Each cloud of rows lies close to a flat space through zero, with a little noise off it, and is much wider in some directions of that space than in others. After each cloud: how many dimensions does that space have?

-3.62 1.44 -0.71 -0.53 -1.79 -0.07 -2.59 0.28 -0.52 -0.59 2.13 2.95 -0.75 -0.36 -3.50 2.73 -0.20 -0.23 -3.22 -1.12 0.33
2.76 -0.93 -0.17 -0.97 0.53 -0.54 2.40 -0.94 0.06 0.35 -1.20 -1.41 0.36 -0.14 2.46 -2.69 -1.55 -0.58 2.84 1.03 0.45
2.23 -0.39 1.02 0.90 0.55 2.15 1.00 0.93 0.54 0.28 -1.77 -0.60 -1.10 -0.14 -1.33 -0.76 1.06 0.10 -0.21 0.99 0.30
-3.06 -0.19 -0.82 0.13 -0.10 -1.76 -1.17 0.57 -0.68 0.60 0.66 -0.95 1.86 0.65 1.66 0.13 1.43 0.20 -0.43 -1.59 -0.91
-3.95 1.14 -0.47 0.62 -0.79 -0.94 -2.41 0.62 -1.41 0.65 1.82 0.49 0.65 0.37 -0.79 2.56 1.29 0.69 -2.74 -1.64 -0.63
-3.80 -0.74 -1.75 -0.99 -0.94 -2.77 -1.00 0.22 -0.87 0.32 0.57 -0.61 2.43 0.80 2.29 -1.05 0.44 -0.89 0.18 -1.59 -0.55
1.36 0.73 1.47 1.36 0.86 2.28 -0.67 0.19 1.21 -0.96 0.11 1.34 -2.01 -0.39 -2.90 2.22 0.75 1.16 -1.50 0.79 -0.25
2.48 -0.13 0.42 -0.38 -0.32 1.32 1.51 -0.12 0.37 -0.03 -1.16 0.35 -1.22 -0.59 -1.32 -1.00 -1.05 -0.55 0.58 1.11 1.05
2.60 0.42 0.62 -0.60 -0.22 0.96 1.06 -1.09 0.93 -0.99 -0.03 1.75 -1.45 -0.99 -1.41 -0.05 -2.26 -0.23 0.83 1.49 0.88
-0.57 0.05 -0.18 0.17 -0.46 -0.13 0.21 0.69 -1.34 1.70 -0.50 -1.65 0.66 0.27 0.78 -0.48 1.00 -0.10 -0.51 -0.59 0.43
-4.00 -0.48 -2.36 -1.77 -2.14 -2.57 -0.54 0.69 -1.78 0.92 0.25 -0.45 2.11 0.40 1.27 -1.84 -0.04 -1.91 -0.42 -1.69 0.45
0.21 -0.38 0.17 0.51 0.67 0.09 0.08 0.28 0.13 0.15 -0.51 -1.08 0.42 0.39 0.76 -0.40 0.99 0.22 0.45 0.08 -0.43
-0.20 0.31 0.16 0.50 0.08 0.51 -0.28 0.55 -0.47 0.60 -0.03 -0.51 -0.10 0.14 -0.34 0.48 0.91 0.24 -0.75 -0.32 0.01
-3.76 0.46 -0.52 0.68 -0.75 -0.39 -2.17 1.58 -0.93 0.66 0.67 -0.05 0.67 0.51 -1.10 1.52 2.46 0.15 -2.68 -1.65 -0.46
-2.28 -0.46 -1.46 -1.50 -1.14 -1.43 -0.58 -0.23 0.41 -1.15 0.52 1.56 0.73 -0.02 -0.23 -0.92 -1.01 -1.36 0.22 -0.55 -0.06
2.15 0.92 1.85 1.90 1.88 0.84 0.10 -0.87 -0.07 0.45 0.62 -1.01 -0.87 0.15 0.90 2.31 0.40 2.37 0.14 0.52 -0.67
-3.39 -0.12 -1.58 -0.99 -1.38 -1.67 -1.21 0.43 -0.85 0.22 0.84 0.47 1.23 0.25 0.01 -0.14 0.15 -0.84 -1.01 -1.35 0.14
5.82 0.76 2.75 1.20 2.17 2.40 1.95 -1.72 1.32 -0.69 -0.12 0.40 -2.52 -0.85 -0.44 1.62 -1.75 1.93 1.47 2.60 0.14
-1.10 0.44 0.46 0.91 0.24 0.85 -1.31 0.76 0.23 -0.24 0.20 0.50 -0.31 0.14 -1.38 1.41 1.51 0.63 -1.63 -0.41 -0.62
-2.82 -0.32 -1.67 -1.15 -0.84 -2.85 -0.36 -0.51 -1.60 1.07 0.93 -1.08 2.22 0.67 2.95 -0.77 -0.49 -0.50 0.55 -1.43 -0.10
0.82 -0.08 0.52 0.32 0.91 -0.18 0.23 -0.57 0.48 -0.28 0.17 -0.24 0.14 0.00 0.96 0.26 -0.23 0.68 0.59 0.30 -0.52
-1.75 -0.70 -1.42 -1.14 -1.07 -1.18 0.02 0.23 -0.35 0.03 -0.23 -0.22 1.26 0.23 0.89 -1.69 -0.08 -1.25 0.57 -0.54 0.12
-0.43 -0.06 -0.54 -0.59 -0.69 -0.09 0.16 0.29 -0.27 0.30 -0.26 0.11 0.11 0.01 -0.41 -0.68 -0.08 -0.72 -0.26 -0.19 0.47
-0.75 0.11 -1.16 -1.56 -1.06 -1.86 0.49 -1.15 -0.81 0.35 0.96 0.26 0.77 -0.13 1.28 -0.81 -2.27 -0.87 0.85 -0.31 0.66
-1.21 0.43 -0.86 -1.07 -1.61 -0.86 -0.02 -0.30 -1.46 0.78 0.56 0.22 0.28 -0.30 -0.12 -0.14 -0.92 -0.87 -0.66 -0.45 0.91
-3.90 -0.41 -2.54 -2.34 -2.20 -2.81 -1.04 -0.35 -0.51 -0.74 1.09 1.67 1.64 0.08 0.46 -1.20 -1.54 -1.94 0.13 -1.22 0.30
 -> 5

0.49 -0.49 -1.39 0.31 0.68 0.30 0.57 -0.66 1.02 1.20 -0.56 0.79 -0.95 -1.19 0.54 0.32 -0.36 -0.31 0.14 1.01 0.23
0.41 -0.35 -1.06 0.19 0.22 -0.16 1.17 -0.70 1.34 0.40 -0.82 0.99 -0.48 -0.76 0.77 0.44 -0.82 0.51 -0.09 -0.20 0.63
-0.45 -0.06 -0.61 0.53 -0.04 0.27 -0.11 0.55 -0.53 1.19 -0.05 -0.95 -0.66 -1.14 -0.17 -1.36 0.16 -0.87 0.16 0.72 -0.20
-1.59 1.08 1.69 1.73 -2.32 -0.37 0.53 -0.98 0.40 -1.53 -1.27 -3.49 -0.91 -0.74 -0.59 -0.71 -1.78 1.67 0.29 -1.34 2.60
-0.05 -0.31 0.35 -0.16 0.38 0.50 -0.96 -0.42 -0.05 0.72 0.19 -0.28 -0.34 -0.13 -1.21 0.76 0.77 -0.91 0.07 1.46 0.30
-1.78 0.83 1.79 0.80 -1.77 0.10 -1.00 0.97 -1.75 -0.68 0.08 -3.59 0.05 0.11 -1.35 -1.59 -0.03 -0.07 0.21 -0.06 0.56
0.64 -0.43 -1.33 -0.34 0.74 0.12 0.28 0.32 0.20 1.13 0.06 1.23 -0.16 -0.45 0.54 0.10 0.39 -0.85 0.05 0.84 -0.80
0.54 -0.83 -1.58 -0.20 1.14 0.34 0.37 -0.02 0.29 1.92 -0.01 1.17 -0.47 -0.90 0.50 0.06 0.53 -1.33 0.20 1.57 -0.76
-0.13 0.21 0.30 -0.40 -0.18 -0.36 -0.31 0.94 -0.85 -0.79 0.45 0.13 1.01 0.87 0.22 -0.64 0.19 0.13 -0.08 -1.08 -0.68
-0.29 0.47 0.60 -0.10 -0.46 -0.30 -0.23 0.34 -0.52 -0.91 0.26 -0.74 0.46 0.63 0.00 -0.44 -0.01 0.49 0.11 -0.92 -0.17
1.78 -1.37 -2.46 -0.99 2.40 0.38 0.48 0.07 0.80 2.26 0.42 3.41 -0.04 -0.47 1.16 1.14 1.18 -1.57 -0.19 1.82 -1.70
1.26 -0.77 -1.68 -0.35 1.35 0.27 0.92 -0.62 1.35 1.12 -0.57 2.09 -0.58 -0.86 1.10 0.85 -0.32 -0.31 -0.14 0.75 -0.20
-1.38 0.57 0.36 1.54 -1.72 -0.10 0.46 -0.22 -0.19 0.10 -1.11 -3.10 -1.21 -1.79 -0.64 -1.61 -1.48 0.74 0.23 -0.20 1.99
0.32 0.01 0.13 0.40 -0.26 -0.11 0.62 -1.58 1.60 -0.11 -0.75 -0.08 -0.62 -0.51 -0.18 1.28 -0.66 0.66 -0.08 0.11 1.11
-0.41 0.21 0.39 0.19 -0.44 0.21 -0.08 -0.28 -0.01 0.00 -0.19 -0.96 -0.14 -0.25 -0.57 0.02 -0.11 -0.03 0.07 0.39 0.47
3.03 -1.80 -2.53 -1.96 3.37 0.63 0.25 -1.31 2.35 2.05 0.47 5.71 -0.05 0.25 1.02 3.86 1.61 -1.58 -0.43 2.27 -1.98
-0.08 -0.41 -0.60 0.38 -0.10 0.04 0.30 -0.20 0.37 0.96 -0.38 -0.59 -0.70 -1.02 -0.06 -0.23 -0.38 -0.31 0.21 0.71 0.44
-0.66 0.40 0.88 -0.27 -0.11 0.02 -1.40 1.59 -1.93 -0.43 0.93 -0.89 0.89 0.82 -0.76 -1.12 0.87 -0.71 0.20 -0.04 -0.96
-0.71 1.11 2.17 -0.55 -1.08 -0.49 -1.02 1.27 -1.97 -2.89 1.09 -0.74 1.97 2.42 -0.30 -0.94 0.44 1.08 -0.26 -2.42 -0.60
1.24 -0.36 -0.23 -1.63 1.64 0.13 -1.06 0.36 -0.28 0.38 1.36 2.76 1.08 1.64 0.01 1.74 1.83 -0.99 -0.26 0.71 -1.96
1.01 -0.80 -1.17 -0.19 1.05 0.13 1.21 -2.15 2.73 0.79 -1.06 2.17 -1.11 -0.82 0.60 2.43 -0.68 0.40 -0.14 0.81 0.95
-1.39 1.25 1.98 0.87 -2.03 -0.52 -0.41 0.38 -0.88 -2.20 -0.42 -2.97 0.11 0.59 -0.32 -1.73 -1.10 1.37 -0.05 -2.06 1.53
-0.46 0.28 0.29 0.29 -0.54 0.02 -0.27 0.49 -0.43 -0.46 -0.02 -0.86 0.08 -0.06 -0.10 -0.65 -0.27 0.35 -0.12 -0.44 0.19
-0.34 0.46 0.66 -0.01 -0.53 -0.31 0.10 0.50 -0.71 -1.12 0.41 -0.28 0.69 0.77 0.00 -0.57 -0.01 0.50 -0.06 -1.29 -0.09
-0.11 0.56 1.44 -0.59 0.01 -0.07 -1.17 0.52 -0.86 -1.24 0.87 -0.06 0.89 1.70 -0.75 0.46 0.78 0.12 -0.15 -0.70 -0.42
0.94 -1.03 -1.74 0.21 0.93 0.47 1.24 -1.72 2.19 1.97 -0.99 1.35 -1.65 -1.92 0.41 1.57 -0.60 -0.26 0.06 1.72 0.67
 -> 4

1.97 -1.87 1.04 4.93 -2.83 -1.01 -2.28 2.42 -0.49 0.32 1.38 0.95 3.16 -2.84 -2.52 2.33 -1.15 -3.00 -0.49 0.19 -0.57
5.17 -0.93 -0.75 3.81 -5.01 -3.40 -0.77 -2.64 0.55 0.50 3.16 0.50 3.38 -2.06 -3.28 0.11 -3.35 -2.75 -0.61 1.44 0.59
0.36 -0.91 0.88 -1.23 -0.28 2.34 -2.45 0.65 -1.91 -1.04 -1.28 0.06 1.54 2.41 -1.17 1.05 0.34 1.39 1.50 0.81 -0.52
2.51 -0.53 -0.01 2.49 -0.78 -0.72 -0.27 0.32 -1.17 0.65 0.67 0.73 1.62 -1.89 -0.18 0.79 -1.74 -0.57 -2.03 -1.47 -2.40
1.88 -1.66 -0.08 3.37 -2.32 -1.27 -0.41 3.12 -0.20 1.04 0.86 -0.57 2.48 0.79 -1.48 1.61 -0.01 -0.58 -1.98 -1.90 -1.46
-0.48 5.06 1.66 -4.97 -2.03 1.84 2.67 -6.69 -2.00 -0.88 -1.39 3.01 -1.48 2.15 -0.11 -5.33 1.16 2.30 4.10 2.90 1.71
1.56 0.53 0.04 -0.75 -1.83 -0.58 0.03 -2.67 -0.73 -0.06 1.07 1.62 -1.31 -1.90 -1.27 -0.71 -0.52 -1.81 1.69 1.45 1.51
1.46 -1.43 -1.61 0.84 -0.58 -3.55 0.11 -1.01 2.58 1.10 2.08 -1.97 -1.26 -2.60 -1.46 0.22 -0.97 -1.76 -1.46 -0.96 1.50
-1.47 1.58 0.40 -1.46 -1.41 1.10 0.84 0.59 0.60 0.32 0.62 1.91 -1.43 2.54 0.37 1.27 1.50 -0.77 0.73 1.41 0.66
-0.43 0.32 0.14 -3.61 1.65 2.05 -1.20 -2.77 -1.34 -1.60 -1.39 -0.02 -0.95 0.62 0.20 -1.24 -0.24 1.51 2.59 1.80 1.03
-0.77 -1.62 -1.05 0.11 0.36 -0.35 -0.59 2.38 0.98 -0.18 1.09 -0.13 -1.91 -0.24 0.19 2.11 0.90 -2.54 0.82 0.83 2.22
-0.09 -1.04 -1.29 0.14 1.41 -1.08 0.47 0.68 0.97 0.34 0.57 -0.88 -1.84 -1.53 0.81 0.61 -0.23 -0.95 -0.89 -0.93 0.43
-1.98 1.86 0.62 -4.29 4.05 2.43 -0.10 -3.94 -0.98 -1.19 -2.45 0.10 -1.76 -0.85 2.08 -2.04 -0.88 3.05 0.71 0.53 -1.17
0.25 2.91 4.08 -2.50 -1.06 5.20 -2.54 -3.78 -4.71 -1.46 -3.00 3.68 3.19 1.34 -1.24 -0.85 -0.89 3.27 2.32 2.12 -3.47
-0.47 -1.12 2.19 6.32 -1.44 -0.11 -1.62 5.11 -0.01 1.01 0.37 1.00 3.91 -2.49 -1.00 3.17 -0.10 -1.88 -2.43 -1.51 -2.90
0.41 -1.64 -3.01 1.88 -1.53 -4.67 2.68 3.62 4.59 2.70 3.69 -2.10 -2.91 0.60 -0.13 2.34 1.44 -2.98 -3.41 -2.41 1.78
1.39 2.75 0.81 -2.26 -1.34 1.40 1.12 -4.24 -1.94 -0.19 -0.26 2.83 0.05 1.00 0.38 -1.65 -1.26 1.34 0.69 1.38 -1.36
0.67 -0.30 0.78 1.57 -3.25 0.70 -0.31 2.42 -1.44 -0.42 0.09 1.24 2.00 2.91 -1.45 0.42 1.59 -0.73 1.92 1.06 1.01
-0.64 -0.02 1.65 -2.42 -0.08 1.79 -2.02 -1.09 -1.67 -0.62 -1.29 0.56 -0.98 -0.61 -1.96 -0.16 1.12 0.43 2.71 0.80 0.91
1.07 3.52 1.88 1.12 -0.71 1.04 1.05 -4.48 -1.31 -0.24 -0.77 2.43 3.63 -0.99 0.85 -2.38 -2.91 2.21 -1.40 0.82 -3.82
1.23 -0.54 -3.03 1.03 -0.14 -3.47 2.05 -1.52 2.47 0.25 3.02 -0.23 -2.55 -2.57 1.34 -0.42 -1.62 -3.68 -0.11 1.48 3.22
-1.09 1.97 0.25 -2.50 -0.91 1.28 0.98 -1.22 0.06 -0.28 0.01 1.48 -1.19 2.89 0.61 -0.28 1.13 0.42 1.45 1.90 0.96
-1.73 -1.83 -0.24 1.35 1.09 1.00 -0.75 5.49 -0.14 -0.15 -0.22 -0.17 -0.48 1.12 0.99 2.72 1.98 -1.30 0.05 -0.62 0.36
3.26 -1.37 0.89 1.19 0.82 2.74 -3.20 -0.88 -4.75 -1.97 -2.38 0.14 5.32 0.72 -0.04 -0.59 -3.09 2.96 0.30 0.00 -3.67
-0.25 0.57 0.10 3.48 -0.50 -2.98 1.78 0.66 2.66 1.93 1.37 -0.48 0.34 -3.48 -0.07 -0.06 -0.62 -1.31 -3.37 -2.21 -1.23
-1.27 1.95 -2.02 -3.94 2.87 -0.54 2.43 -4.50 1.69 -0.45 0.65 0.36 -4.65 -1.56 2.96 -2.07 -0.95 -0.35 0.97 1.83 2.30
 -> 9

-1.83 0.38 -2.59 0.26 1.27 0.02 1.82 0.31 -1.85 -2.30 0.92 -0.40 -1.70 -1.04 2.24 -0.81 1.95 0.42 0.56 -1.05 0.72
-2.52 1.16 -0.49 -0.35 1.93 1.07 1.53 2.12 -0.61 -0.81 1.29 -1.75 -1.56 -0.41 -1.34 0.56 -0.08 -0.12 0.96 0.25 -0.81
0.94 0.63 0.70 0.97 -0.06 -0.35 -0.98 -1.06 -0.25 0.25 -1.50 -0.38 0.49 -1.07 0.50 -0.48 -0.87 -0.88 0.04 1.81 -0.46
2.01 3.38 3.57 0.07 1.24 -1.56 -1.14 -1.72 1.93 2.41 -2.23 1.23 1.80 -1.66 1.96 -0.82 -1.58 -0.07 -0.71 2.30 -0.78
-0.78 2.45 2.10 -0.94 2.11 -0.19 0.08 1.07 0.64 1.25 -0.14 -0.76 -0.12 -0.51 -1.35 0.25 -1.21 0.29 -0.23 1.60 -1.48
-1.79 1.10 -2.55 1.68 1.76 -0.47 1.04 0.03 -3.21 -2.93 -0.33 -1.93 -2.08 -2.75 2.27 -1.31 1.20 -0.56 1.56 1.07 -0.20
0.38 -0.60 0.25 0.41 -0.99 -0.18 -0.64 -0.31 -0.25 -0.17 -0.48 -0.19 0.30 -0.03 -0.14 0.03 -0.38 -0.21 0.18 0.54 -0.34
0.09 3.45 3.03 -1.40 2.64 -0.35 0.53 0.40 2.30 2.47 -0.40 0.48 0.48 -0.27 0.12 -0.16 -0.96 0.79 -0.81 0.82 -0.88
1.36 1.36 1.68 0.44 0.44 -1.06 -0.70 -1.01 0.36 1.02 -1.36 0.20 0.63 -0.98 0.73 -0.50 -0.99 -0.65 0.04 1.83 -0.45
-0.88 -0.68 -0.53 -1.19 0.24 0.87 0.81 1.04 0.60 0.10 1.59 0.10 -0.42 1.29 -1.27 0.57 0.55 0.84 -0.20 -1.76 0.36
0.35 0.84 0.49 0.59 0.29 -0.20 -0.54 -0.54 -0.73 -0.34 -0.96 -0.45 -0.10 -1.27 0.63 -0.35 -0.58 -0.55 0.42 1.71 -0.97
2.87 4.13 3.10 0.21 2.01 -2.28 -0.85 -2.56 1.52 2.28 -2.97 1.76 2.15 -2.67 4.70 -1.83 -1.02 0.00 -0.51 1.83 -0.05
2.18 2.12 2.85 -0.61 0.86 -1.24 -0.99 -0.94 2.56 2.50 -1.54 1.66 1.84 -0.56 1.50 -0.43 -1.18 0.33 -1.12 0.84 -0.18
0.50 -5.78 -2.70 -0.08 -4.16 1.19 -0.58 0.10 -0.53 -1.08 1.66 0.97 0.46 3.25 -1.40 1.40 1.75 0.24 -0.39 -3.21 1.82
-1.10 -1.38 -2.53 0.72 -0.34 0.72 0.66 0.53 -1.91 -1.95 0.83 -0.94 -1.32 0.27 -0.32 0.18 1.10 -0.10 0.55 -0.79 0.61
-0.10 -2.13 -0.90 0.06 -1.60 0.65 -0.30 0.24 -0.27 -0.41 0.63 -0.10 -0.02 1.00 -1.54 0.74 0.12 0.08 0.30 -0.82 0.31
2.34 7.41 5.25 0.41 4.16 -2.71 -0.67 -1.95 2.15 2.93 -4.16 0.73 1.75 -4.28 4.04 -2.62 -2.71 -0.76 -0.29 4.89 -2.15
1.94 2.79 2.54 0.07 0.93 -1.10 -1.16 -1.19 1.43 1.71 -1.84 1.38 1.66 -1.42 2.13 -0.92 -1.44 -0.25 -0.58 1.92 -0.57
-0.98 0.88 -0.07 -0.31 1.21 0.24 0.89 0.81 -0.47 -0.19 0.45 -0.88 -0.90 -0.70 -0.13 -0.03 -0.03 0.16 0.38 0.07 -0.45
0.82 -2.98 -0.27 -1.23 -2.28 0.68 -0.53 0.32 1.37 1.05 1.38 1.66 0.68 2.74 -1.50 1.40 0.50 0.96 -0.93 -2.75 1.07
1.57 4.82 4.23 -0.39 2.86 -1.72 -0.40 -0.83 1.92 2.75 -2.40 0.72 1.50 -1.90 1.97 -1.03 -2.14 0.05 -0.75 2.64 -1.68
-3.50 1.30 -2.95 0.90 2.49 0.66 1.93 1.63 -3.32 -3.41 0.70 -3.03 -3.07 -2.12 0.47 -0.50 1.44 -0.44 1.58 0.98 -0.75
-0.37 -0.64 -0.95 0.10 0.21 0.07 0.81 -0.19 -0.56 -0.65 0.16 0.12 -0.44 -0.16 0.41 -0.23 0.84 0.34 -0.22 -0.72 0.44
1.26 -2.98 -1.00 0.43 -2.71 0.10 -1.00 -0.71 0.17 0.03 0.02 1.18 0.91 1.48 -0.67 0.52 0.42 0.01 -0.27 -1.15 1.18
-1.09 1.89 1.01 -0.16 1.65 0.15 0.31 0.73 -0.08 0.18 0.04 -1.19 -0.54 -0.75 -1.09 0.22 -0.78 -0.30 -0.07 1.30 -1.37
0.71 1.60 2.27 -0.97 0.98 -0.37 -0.21 0.16 1.87 1.75 -0.32 0.59 1.03 -0.11 -0.30 0.05 -1.11 0.32 -0.53 0.73 -0.81
 -> 4

0.39 2.14 0.78 -0.81 2.17 0.86 1.07 1.05 1.31 -0.88 0.11 -0.29 -0.21 -0.08 0.54 -0.77 -3.13 -0.06 1.44 0.17 -1.63
0.51 -0.29 0.60 1.59 -3.06 -0.45 -4.56 0.07 0.61 -0.98 0.35 -1.58 -1.67 0.07 -3.90 -4.25 8.12 2.52 2.70 -2.06 3.10
-0.81 -2.35 -2.07 0.24 1.72 -3.75 2.57 -0.37 0.10 1.14 1.08 1.11 1.00 1.31 1.31 0.56 1.84 -0.90 -2.92 -1.24 -1.16
-0.37 -0.62 -0.67 -0.10 -2.81 1.00 -2.23 -1.30 0.21 -0.74 -0.36 0.35 1.25 -1.27 -0.60 0.34 2.63 0.79 -0.04 0.55 0.72
-1.76 -2.12 -3.60 -1.37 -2.31 -1.31 -0.57 3.25 -0.22 -1.43 -3.13 0.38 1.31 2.13 -0.74 0.26 -1.11 0.11 0.23 -1.41 -0.19
-0.69 -1.01 -0.95 -0.98 0.72 -1.82 0.36 -0.41 0.04 -0.81 -1.40 -0.84 0.06 0.60 0.01 1.43 0.71 -0.41 -2.12 0.05 -0.69
0.78 -2.90 -1.97 -0.59 -0.47 0.23 -2.70 0.87 -2.91 -1.24 -0.27 -0.45 0.54 -0.07 -0.71 1.69 0.20 1.38 0.52 1.93 4.10
0.74 0.91 3.07 0.43 -0.61 3.42 -3.89 0.61 1.84 -3.47 -2.45 -1.61 -2.56 -1.34 -2.04 -2.66 2.84 0.99 4.14 -0.21 -2.31
0.55 1.63 -0.01 2.19 0.83 -0.13 -1.54 1.64 0.91 1.87 -0.05 0.70 0.26 0.37 -0.56 -0.95 1.34 0.50 1.20 -0.54 2.43
-1.68 1.25 0.82 -1.81 -0.29 -0.10 3.23 -2.60 0.47 -1.37 -0.71 -0.18 -0.98 -0.31 0.91 0.66 -3.61 -2.56 -2.83 0.75 -4.22
-0.25 -0.84 -1.31 0.34 -0.62 0.90 -2.95 2.74 1.46 -0.01 -0.75 -0.22 1.73 -0.33 -0.44 -0.28 0.12 0.01 0.74 -0.57 2.04
-0.59 -2.88 -0.39 -3.13 -0.23 0.38 -1.77 -0.03 1.34 -2.13 -1.32 -0.13 -0.34 3.23 0.95 -2.18 1.23 -1.47 -3.94 4.55 1.89
0.68 1.73 -0.27 1.58 -0.05 -0.54 1.66 -2.56 -0.17 2.56 2.82 1.50 1.78 -1.66 1.27 0.75 2.40 1.49 0.63 -0.54 0.18
-0.55 0.94 0.79 0.46 -2.28 -1.15 -1.26 -2.41 0.32 -1.23 0.67 -0.34 -1.08 0.02 -0.51 -1.52 2.15 0.50 0.10 1.10 2.28
1.32 -0.73 1.85 -1.16 1.06 0.12 0.82 0.35 -1.68 0.70 -0.21 -3.70 -0.78 0.26 2.63 4.34 -3.29 1.55 1.86 0.68 2.09
0.18 0.35 1.96 0.72 -0.16 -0.49 1.21 -2.14 1.67 -1.19 1.24 0.29 -2.83 -0.36 0.87 -0.19 -0.09 -0.79 1.00 -0.27 -3.00
0.52 -2.06 0.75 -1.40 0.47 -1.32 -0.66 -0.08 -0.01 -1.13 -0.43 -1.32 -1.20 1.36 0.71 1.76 -0.94 0.28 -0.72 1.55 1.30
1.24 0.06 0.76 0.64 2.78 -1.04 -0.65 1.72 -2.30 0.20 0.37 0.14 1.13 -0.26 -0.71 0.55 -0.75 1.90 1.52 0.60 2.55
-0.16 -0.03 0.38 -1.82 -2.97 0.32 0.45 -2.09 1.03 1.22 1.00 -0.03 -0.12 1.77 -0.06 -1.40 1.60 0.10 -2.19 1.19 0.98
0.40 -2.86 -0.09 -2.48 3.13 -2.77 -1.45 1.09 2.77 -0.35 3.07 0.53 2.88 0.65 -0.20 -1.20 1.06 0.22 -4.11 1.28 2.15
0.51 -0.94 -0.21 1.62 1.19 0.65 0.59 1.92 0.35 2.57 -1.39 -1.65 -1.68 1.10 1.89 2.54 -0.90 -1.72 0.29 -1.37 0.05
-1.00 0.44 -0.87 -2.42 -1.21 0.28 1.71 -3.79 2.39 0.65 0.64 -0.57 -0.79 1.29 1.55 0.20 0.31 -2.46 -5.12 2.66 -0.46
-0.55 -2.07 0.05 0.92 -1.46 -1.83 -1.68 1.55 -1.21 0.22 -1.47 -0.18 -1.01 2.45 -0.44 -0.83 0.78 -0.40 -0.29 0.41 3.64
0.85 -0.68 -0.04 -2.49 0.15 -0.15 0.74 -1.38 -0.96 0.17 -0.67 -0.73 -1.20 2.96 1.62 1.55 -1.01 0.18 -2.16 4.45 2.39
0.06 3.14 -0.56 -0.08 -1.41 1.46 -0.37 -0.18 -0.48 1.46 -1.54 -0.92 0.24 -0.76 -2.59 1.03 -0.63 0.97 0.26 -0.94 0.28
-0.55 -0.60 -0.60 -0.91 0.04 -0.67 1.06 -2.12 -0.19 -1.41 0.78 -0.53 -1.51 1.20 2.01 -0.90 0.32 -1.05 -1.31 2.23 1.03
 -> 15
